The rows of a group lie close to one hidden flat surface of 11 dimensions, which passes through zero. Surfaces can cross.
Known rows, each followed by its group:
[ 1.07 -0.28 -0.99  0.21  4.41 -2.18  0.11 -2.53 -0.75 -1.93  1.72  2.00
  1.50 -0.73 -1.26] : k932
[ 0.24  0.09  3.44 -0.26 -3.32 -0.35  1.25  0.86 -1.74 -1.77  2.70  1.68
  4.01 -2.48 -1.12] : k383
[-0.26  0.15 -0.25  1.66  1.24  2.52 -0.19 -1.28 -2.48 -1.87  2.29 -1.59
  1.71  1.92  2.10] : k887
[ 1.53  1.35 -1.58 -1.32 -1.68  1.09  1.79 -0.73 -2.25 -0.39  3.05  1.54
  3.69  1.21 -2.01] : k383
[-3.05  0.72  1.06 -0.69  0.80  1.03  0.89  2.69  1.44  0.23 -1.02  0.69
  0.88 -1.56  3.32] : k887
[-0.28  0.36  0.64 -1.23  2.80  2.64 -0.04 -0.59 -0.42  0.52  0.92 -0.92
 -2.29 -0.46 -0.39] : k927
[-1.80  0.79 -1.26 -0.07  0.19 -0.34  0.59 -0.84 -0.88 -4.14 -0.43 -2.31
 -2.07 -1.66  0.95] : k887
[ 1.86  1.46  1.16 -1.05 -2.32  0.73  0.65 -1.24 -2.52  0.00  1.14  0.09
  0.66  2.70  1.67] : k383
[-1.84 -0.15 -1.97 -1.45 -0.75 -0.33 -1.29 -2.56 -1.03 -1.03  1.09 -1.92
  0.89 -0.16 -1.51] : k887
[-0.81  1.07 -1.36 -0.77  1.27  0.01 -1.20 -0.34  1.74  0.80  0.76 -0.66
  1.00 -0.99 -1.96] : k887
[-0.81 -0.60  0.39  2.59  1.72 -1.06  0.38 -0.34 -0.35  0.33  0.04 -1.65
  1.42  0.22  2.78] : k932
[-0.68  1.16  1.17  0.78  0.80 -0.15  0.91  1.61  1.04  1.01 -0.44 -1.42
 -0.70 -1.47  0.91] : k927
[ 1.26 -0.11 -1.23 -1.50 -0.68  0.69  2.78 -0.77 -2.44 -0.95  1.96 -0.37
 -0.46  0.92 -0.16] : k383
[-3.09  0.99 -0.98  1.62 -3.20  2.38  2.47  3.54  3.30  3.09 -2.16  2.30
 -1.72 -1.76  1.15] : k927
[ 2.27 -2.17 -1.72 -2.03 -2.46  0.91  0.66 -0.96 -1.22 -0.21 -0.78 -3.13
 -3.98 -0.14  0.62] : k383
[ 1.83 -1.63  0.45 -0.80 -0.96 -1.13 -1.61  0.84  3.35  0.50  0.78 -1.38
 -3.58  1.62 -2.10] : k932
[ 3.81  2.99  2.13  1.79 -0.72 -2.69 -2.66 -1.62  3.40  0.89 -0.82 -0.40
 -2.30 -1.41 -0.63] : k887
[ 0.74  0.21  0.14  1.65  0.82  0.48  1.75  1.58 -3.58  1.78 -3.18 -0.31
  2.58 -1.74  1.01] : k932
[ 3.77  2.02  4.16 -2.32  3.41 -1.03 -0.14  2.32  0.01 -0.18 -1.16 -2.42
 -0.98 -1.60  2.89] : k927
[-2.46  1.40  0.20  1.04  0.15 -0.89  1.35  1.22  1.01  1.67  0.08 -3.12
 -0.54 -2.84 -1.36] : k927
[-0.01  1.73 -1.88 -0.64 -1.14  3.10 -0.16  1.22  0.43  1.04 -1.15  1.04
  1.36  2.17  1.75] : k383
[ 3.25  2.36 -0.66  0.77 -2.01 -0.87  1.01  0.48 -1.66 -3.01 -2.36  0.34
 -1.10  0.87  2.27] : k383
[-1.68  0.16  5.25  1.22  0.33  0.44 -1.22  0.37 -1.21  1.04  0.63 -0.65
  1.28 -0.08  1.61] : k927
[-2.68 -0.05  1.58 -2.12 -1.70 -0.03 -0.56  0.44  1.68 -0.81  1.36 -0.06
  1.32 -0.61  1.14] : k932
[-0.02 -1.23  0.07  0.58  0.70 -0.34 -0.14 -0.54  0.79 -0.46 -0.37  1.23
 -0.08  0.61  1.59] : k927
[ 5.24  1.62  1.67 -1.16  2.90 -0.10 -0.39  0.24 -0.64 -1.07  2.44 -3.66
 -1.64  0.97 -0.50] : k383
[ 0.41 -1.11 -1.54 -0.87 -0.04 -0.77  0.30  0.28  3.70  0.81  3.12  0.46
 -0.41  1.63 -0.24] : k887
[ 2.56 -1.23 -0.25  1.03 -0.80  2.40  0.76  1.17  0.84  0.96  2.51  0.82
  1.70 -0.16  0.08] : k927
[-0.01  0.12  1.20 -0.81  2.22  1.04  0.07  0.57  0.16 -0.28  0.80  1.75
  0.59  0.79 -1.02] : k932
[ 0.10 -0.12 -2.68 -0.17 -0.94 -1.56 -0.39 -1.14  0.91  0.49 -0.53 -0.18
 -1.27 -0.26 -3.19] : k927
[-0.61  2.62 -0.60 -0.74 -2.43  3.53 -0.25 -0.06  2.02 -2.03  2.81  2.34
 -0.80 -0.58 -1.73] : k932
[ 2.04  1.36  0.24  0.85 -0.81  0.76 -0.54 -0.75 -2.39  1.20 -1.77  0.60
  0.27  0.84  0.29] : k887
[ 4.26 -1.35  1.33 -2.03  2.41  0.98  0.72  3.11 -1.09  0.39  0.69 -0.16
  1.58  1.59 -0.23] : k932
[ 1.85 -1.51  2.59  1.75 -0.44 -2.89  0.65  0.31 -0.88 -2.35 -0.67  1.60
 -1.82 -1.94 -2.88] : k887
[ 0.33 -0.04  0.43  0.29  2.30 -3.32 -0.65 -0.45  0.38  0.14 -0.84 -0.89
 -0.11 -1.20 -0.94] : k927
[ 0.97  0.19 -3.77  1.84 -3.64 -0.48  2.17  1.53  2.38  2.36 -0.43 -1.68
  0.96 -1.12  2.63] : k932
[-2.02  0.48 -1.43  2.64 -0.16  1.25 -0.63 -2.18 -2.68 -1.02  1.10 -1.34
  0.16  2.73 -2.02] : k927
[-0.90  1.33 -5.23  1.26 -3.60 -1.77  1.90 -0.77 -1.16 -3.82  0.71 -4.53
  0.76 -0.25  0.68] : k927
[-1.03  2.25  1.29 -0.97 -3.10  3.04 -2.75 -2.05 -0.68  0.26  0.00  3.97
  2.33  1.14  0.26] : k887
[-0.12 -1.09 -1.22 -1.25  2.18  0.97  0.20  0.03 -1.94 -0.91  0.81 -2.09
 -0.41  1.86 -1.42] : k932
[ 1.43 -1.52  2.37  0.56  0.01 -5.58 -1.96 -0.83  1.17 -0.61 -2.75 -0.28
 -0.19 -1.27  1.31] : k383
[ 1.70 -0.24 -2.93 -1.41  1.21  0.21 -0.11 -0.25  0.01 -0.73 -0.67 -2.29
 -2.18  0.95  1.45] : k383
[-2.39 -1.93  2.46 -1.79 -1.58 -2.79 -1.06 -0.71 -1.17 -1.69 -1.26 -1.62
  0.39 -2.24 -0.39] : k887
[ 0.27  0.06  2.57  0.23 -1.72 -1.23 -1.70  0.26  1.13 -1.58 -0.21 -1.17
 -1.70 -3.29 -3.98] : k887
[ 0.52 -0.62  1.79  0.44 -0.62  2.66  0.72  4.01  1.06 -0.62 -0.81 -2.87
 -3.13  2.30  3.35] : k932
[-1.13  2.17 -2.14  0.33 -0.08  2.72  2.33 -1.26 -3.08 -0.61  1.18  1.22
 -0.81  3.45  0.15] : k383
[-0.48 -2.17  5.23  3.91 -2.77  0.93 -3.52  0.14  1.34 -3.16  0.81  1.78
 -1.15 -2.08 -3.94] : k927
[ 0.00 -0.41  2.94  0.06 -0.94  1.15 -1.88  2.42  0.86  1.72  0.79  0.79
  2.01 -2.30 -5.16] : k887
[-2.00  0.58 -1.88  3.31 -3.03  2.35  0.20  1.32  0.78  0.68 -0.72 -3.70
 -3.14  0.06 -0.68] : k932
[ 0.43 -2.01 -1.14 -3.94 -2.50  0.95  0.43  0.34  0.37  3.78 -1.41  1.33
 -1.68 -0.90 -1.94] : k383
[ 1.38  1.01 -0.99  1.01 -3.12  0.10  0.26  0.45  0.76 -0.41 -0.94  0.17
 -1.05 -1.87  0.77] : k932
[-2.19  0.69 -1.04 -3.13 -0.17 -1.52  0.75 -1.89 -1.04 -0.78 -0.68  0.65
 -2.89 -0.77 -2.59] : k383

New rows, each followed by its group:
[-0.03  2.40  1.11 -0.70 -2.33  1.93 -1.45 -1.83  1.77  0.77  2.50  4.38
  0.50  1.25 -0.44] : k932
[ 2.99 -0.50 -1.93 -2.41 -1.24 -0.73  1.54  2.04  2.67  0.81 -0.06  0.24
  1.01 -1.70  2.81] : k927
[-1.93  2.18 -0.64  0.02  0.82  2.18  0.37  1.08 -0.96  0.11 -2.55 -1.13
 -1.15 -1.92  1.18] : k887
[ 0.92  0.26  1.66 -1.20  2.44  2.24  0.35 -0.07 -0.95  0.01  2.12 -2.36
 -0.41 -0.48  1.40] : k927
[-1.30 -1.33  1.91  0.96 -0.24 -1.97 -0.98  2.32  4.89 -1.09  2.02 -2.29
 -1.85 -2.90 -3.67] : k932
[ 2.67 -0.18  0.56  1.77 -0.49 -0.02 -0.07  2.28  1.02 -0.49 -2.09 -0.20
 -0.90 -1.36  1.34] : k383
[-3.01 -0.47  3.32  1.78  2.65 -1.45 -0.57 -0.45  2.70 -0.13  1.31  1.34
 -0.06  0.06  1.43] : k932
[ 1.01  0.74 -2.33 -2.06 -1.12  1.64  1.46  2.22  1.77 -0.72 -2.45  1.74
 -2.27 -0.01  3.10] : k927
[-0.04 -0.20 -1.45 -2.55  0.94 -0.53  0.11 -1.46  1.21  2.25  0.23 -0.47
 -1.53  0.00  0.53] : k927
[ 0.07 -0.73 -0.05 -0.49  0.12  0.31  0.44 -1.28 -0.92  0.85  1.04 -0.37
 -0.91  0.86 -0.74] : k383
[-1.34  1.56 -1.79  0.37  3.46 -0.65  0.85  0.04  3.65  0.21  0.23  4.94
  0.50  0.05  2.67] : k887
[-0.19 -1.72  0.86  1.47 -0.26 -0.28  0.55  0.41  0.04  0.50 -1.30  0.31
 -1.26 -0.85  0.64] : k383
[ 1.82 -2.57  1.31  3.23  2.65 -2.48  1.24  1.70  1.01  0.44 -0.69  0.98
 -0.79 -2.34 -0.98] : k383
[-0.52 -0.45 -0.05 -1.23  0.97 -1.07  3.23 -0.19 -1.95 -4.01  2.76 -1.47
  1.94 -1.84  2.52] : k383
[-0.65 -0.57  1.39  0.12 -1.10  0.73  0.77 -0.24 -1.02  0.39  0.89  0.22
  0.15  0.01  0.11] : k383
[-1.17  0.33  1.84  0.54  1.04  2.33 -0.84  0.12 -2.30 -0.73  1.42 -1.75
  0.60  0.30 -2.36] : k932
[ 1.06  0.57 -1.63  0.48 -0.65 -1.26  1.38  1.87  0.02  1.06 -1.32  2.12
  1.87  0.59 -0.63] : k927
[-3.52 -0.33  2.01 -1.12 -0.84  0.70 -2.23 -0.65 -0.16  1.81 -0.68 -2.20
  1.20  0.06  2.44] : k887
[-1.16 -0.53 -0.16 -0.52 -0.30  1.01  0.53  0.27 -0.50 -1.69  0.28 -1.39
 -2.55 -2.58 -2.74] : k383
[ 0.03  1.50 -0.63 -1.66 -0.36 -0.75 -0.75 -0.77  0.36 -0.15 -0.90 -0.21
  1.38 -1.84  0.11] : k887
[ 0.85 -2.74  3.21  1.94  2.29 -2.92  2.24 -0.33 -0.72  2.09  0.00  2.25
 -1.02 -1.46 -1.66] : k383
[-0.47 -0.15 -0.78 -0.27 -3.13  1.51 -0.45  1.03 -0.86  0.96 -2.00 -2.36
 -2.03 -0.12 -1.86] : k932
[-0.15  3.18 -3.28 -2.32  2.85 -1.11  2.47  0.35 -1.46 -1.25 -1.61 -3.22
 -1.01 -0.13  1.49] : k927
[ 0.38 -1.28  1.48 -4.65  0.40  0.75 -0.72  2.02 -3.56  1.61 -1.17 -0.72
  1.82  1.16 -3.34] : k932
[ 0.93  1.11  1.34 -0.40 -0.78 -0.85 -0.28  0.40  0.54 -1.35 -0.47  1.95
  1.00 -1.62  1.02] : k887
[-1.00 -3.73 -2.09 -3.99 -2.22 -1.05  2.93  0.51 -1.61 -3.79  1.89  0.57
  1.86 -0.33  0.15] : k887
[-0.56  0.02 -0.08  2.52  1.26 -1.59  0.30 -1.68  0.43  1.81  0.00  0.89
  1.55  0.57  2.41] : k932
[-0.12  0.59  2.72  2.87  0.62  0.78 -1.39 -1.65 -1.09  0.17  2.24 -3.59
 -0.36  1.92  1.11] : k927
[ 1.06 -0.39 -0.42  0.02 -1.32 -3.99 -0.04 -0.69  2.75  2.51 -1.67  2.66
  0.95 -1.56  0.84] : k932
[-1.21 -0.62 -0.99 -3.47 -1.22 -1.03 -2.17 -1.78  0.96 -1.72 -2.24  1.23
 -4.61 -0.79 -1.66] : k927
[ 1.25  0.48  0.18  2.21  0.49  0.85  0.31  1.75 -0.92  4.22 -1.67  1.95
  2.02 -1.33 -2.94] : k932
[-0.14  1.08  3.44 -4.94 -2.18  1.23 -0.40  2.23  0.88  1.15 -0.23 -0.07
  0.93 -0.62  3.21] : k383
[-0.03 -1.43 -2.83  2.94  2.74  0.25  0.27 -1.14  0.26 -1.13  0.63  2.11
 -0.44  2.59 -0.08] : k927
[-1.76 -0.41 -0.61  0.59 -0.36 -0.69 -0.14 -0.78  1.50  0.24  1.04 -0.47
  0.11 -0.03  0.35] : k932
[ 2.20 -0.44 -0.14 -3.88 -1.75  1.11  2.96 -0.59 -2.68  1.49  1.85 -0.70
 -0.69  1.66  1.80] : k383
[-5.28 -0.32  0.73 -1.43  0.87  2.79  0.35 -1.50 -1.96  3.52  1.11  1.63
  1.22  0.91 -1.60] : k927
[-1.51 -0.32  1.36  1.01 -3.78  1.40  0.41  2.22  0.37  0.96 -1.17  3.10
  1.50 -2.52 -0.81] : k383
[ 1.36 -0.46  0.87  1.19 -1.03  0.23 -2.18 -2.41  0.41  0.72  2.50  2.26
  0.47  3.14 -2.38] : k887
[ 2.39  0.85 -0.04 -0.88 -2.14  1.54 -0.16  0.99  1.05 -0.12  1.70 -1.47
  0.89  0.64  2.12] : k887
[-3.78 -4.43  0.14  1.15 -2.10 -0.80  0.05 -2.48 -0.53  0.00  2.07 -0.58
  1.27 -1.65 -0.67] : k383
[ 0.20 -1.47 -3.35 -2.22 -0.82 -0.41  1.13  1.30  1.25 -0.27 -0.37 -1.88
 -2.15  1.14  0.28] : k932
[ 0.51  0.20 -2.47  3.89  0.61 -1.75 -2.67 -1.33  1.00 -1.12 -1.52 -0.47
  0.74  1.87  0.50] : k383
[-1.23  1.23 -0.50 -0.18  0.70  0.90 -0.10 -0.66 -1.43  1.43 -1.91 -0.95
  0.72 -0.08  2.97] : k887
[-0.06 -0.11  1.26  1.24  1.79 -0.04  0.22  0.45  0.77  2.96 -0.01  0.13
  0.16  0.17 -0.57] : k927
[ 0.03 -1.17  1.02  1.52 -0.32  1.11  0.08  1.52  0.90  1.87 -1.50  0.90
 -1.15 -0.30  0.53] : k383
[ 2.53  0.68  0.54  1.38  1.13 -0.85 -0.30 -0.72 -0.01 -1.76  1.27 -0.28
  1.90 -0.71  0.98] : k887
[ 1.34  0.85  0.31 -2.15  0.04  2.76 -0.46 -0.27 -1.85 -0.02  1.24 -1.20
 -0.36  0.51 -0.56] : k927
[-1.09 -0.21 -0.05  1.84  0.44  1.13 -0.32  0.78  0.90  0.57  0.07  0.68
  1.61 -0.79  0.01] : k383
[-1.53  0.99  1.02  1.50  1.02  2.61 -2.27 -1.24 -0.55 -0.45  2.49 -2.42
  2.48  0.84  1.39] : k887
[ 0.90  0.62 -1.55 -0.60  3.14  0.32  2.40  1.50 -0.28  3.10 -0.97  1.93
  1.33  1.46  1.14] : k927
[ 2.04 -2.96 -1.00 -1.26 -0.42 -0.87  0.57  0.74  2.10  3.73  3.24 -1.59
  1.56  4.28  0.61] : k887
[ 3.72 -0.15  0.14  0.96  0.49 -1.36 -0.06 -0.02  1.05 -1.25  0.54  0.36
 -0.72 -0.28 -0.58] : k932
[-1.34 -1.33 -2.49 -1.50 -1.15 -2.05  1.27  0.58  1.53  1.29 -0.75 -0.73
  0.12  0.30  1.61] : k932
[ 0.01 -0.86  0.70  1.21  1.89  1.85 -0.31  0.96  0.99 -0.96  0.65  1.03
 -1.25 -1.30 -2.26] : k927
[ 2.45 -0.17 -1.45 -2.09 -1.02  0.10  1.00  2.04  0.73  1.43 -3.00  1.25
 -1.01 -0.09  2.05] : k383
[ 0.93 -0.12 -2.77 -0.23  1.59 -0.64 -0.51 -3.30 -1.26  1.95  0.78  2.04
  0.54  3.20 -1.23] : k932
[-0.72  1.60 -0.27 -1.82  3.02 -1.31  0.44 -0.04  0.59 -0.18 -0.60  0.67
 -1.15  1.09  0.92] : k383
[ 1.11 -0.14 -0.99  0.34 -1.71  1.10 -0.42  0.50  0.93 -0.73 -0.16  1.05
 -1.10 -0.56 -1.11] : k927
[-0.62  0.10  1.80  0.20  1.06  0.25 -0.75 -0.73  0.45  0.40  1.24  1.03
  1.34  0.57  0.24] : k932
[ 0.80  0.02 -0.03 -2.26  0.70 -0.28  0.06  0.06  0.79 -2.90  1.06  0.97
 -0.84 -0.48  0.10] : k932
[-1.27 -3.04  0.27  1.47  0.06 -2.35  0.49 -1.56 -0.47 -3.07  0.34 -3.07
 -2.36 -3.42 -0.66] : k383
[-0.58  0.29  2.35 -0.56 -0.29  3.05 -0.85  0.74  0.10  2.61 -0.98  1.71
 -1.78  1.87  1.17] : k927
[-0.92  1.44 -0.20 -1.43 -1.49  1.04 -0.55 -1.00 -0.55  0.71 -0.84  0.46
 -1.79  1.51 -1.51] : k383
[-0.35 -0.19  0.13 -1.33 -1.93  1.45  0.90  1.24 -1.47  1.12  0.27 -1.87
  2.40  2.59  4.91] : k932
[-0.47 -0.49  2.71  2.41  0.09 -0.86 -0.70  0.34  0.22 -0.20 -0.07  0.66
  0.73 -0.96  0.29] : k383
[ 0.44  1.04 -0.17  2.31 -3.56 -1.64 -0.40  0.82  0.80 -3.11 -0.73 -2.23
 -0.92 -1.37 -0.35] : k927
[ 0.14 -0.64  0.84  0.04  1.58  2.66  0.21  0.30  0.16  1.48  3.03 -1.80
 -1.04 -0.01 -2.39] : k383
[-0.48  0.22  1.47  2.50  0.66  1.33  1.05  3.03  0.19 -2.88 -0.74 -0.58
 -0.73 -2.72  1.22] : k383
[ 3.12  4.14  2.18 -0.77  1.84 -1.31  1.27  0.25 -1.96 -1.08  1.23  1.11
  0.35  2.22 -0.88] : k383
[ 0.84  1.17  7.86 -3.75  0.79 -5.02 -0.35  0.20 -0.06 -0.20  0.27  0.94
  0.31 -1.54  0.16] : k383
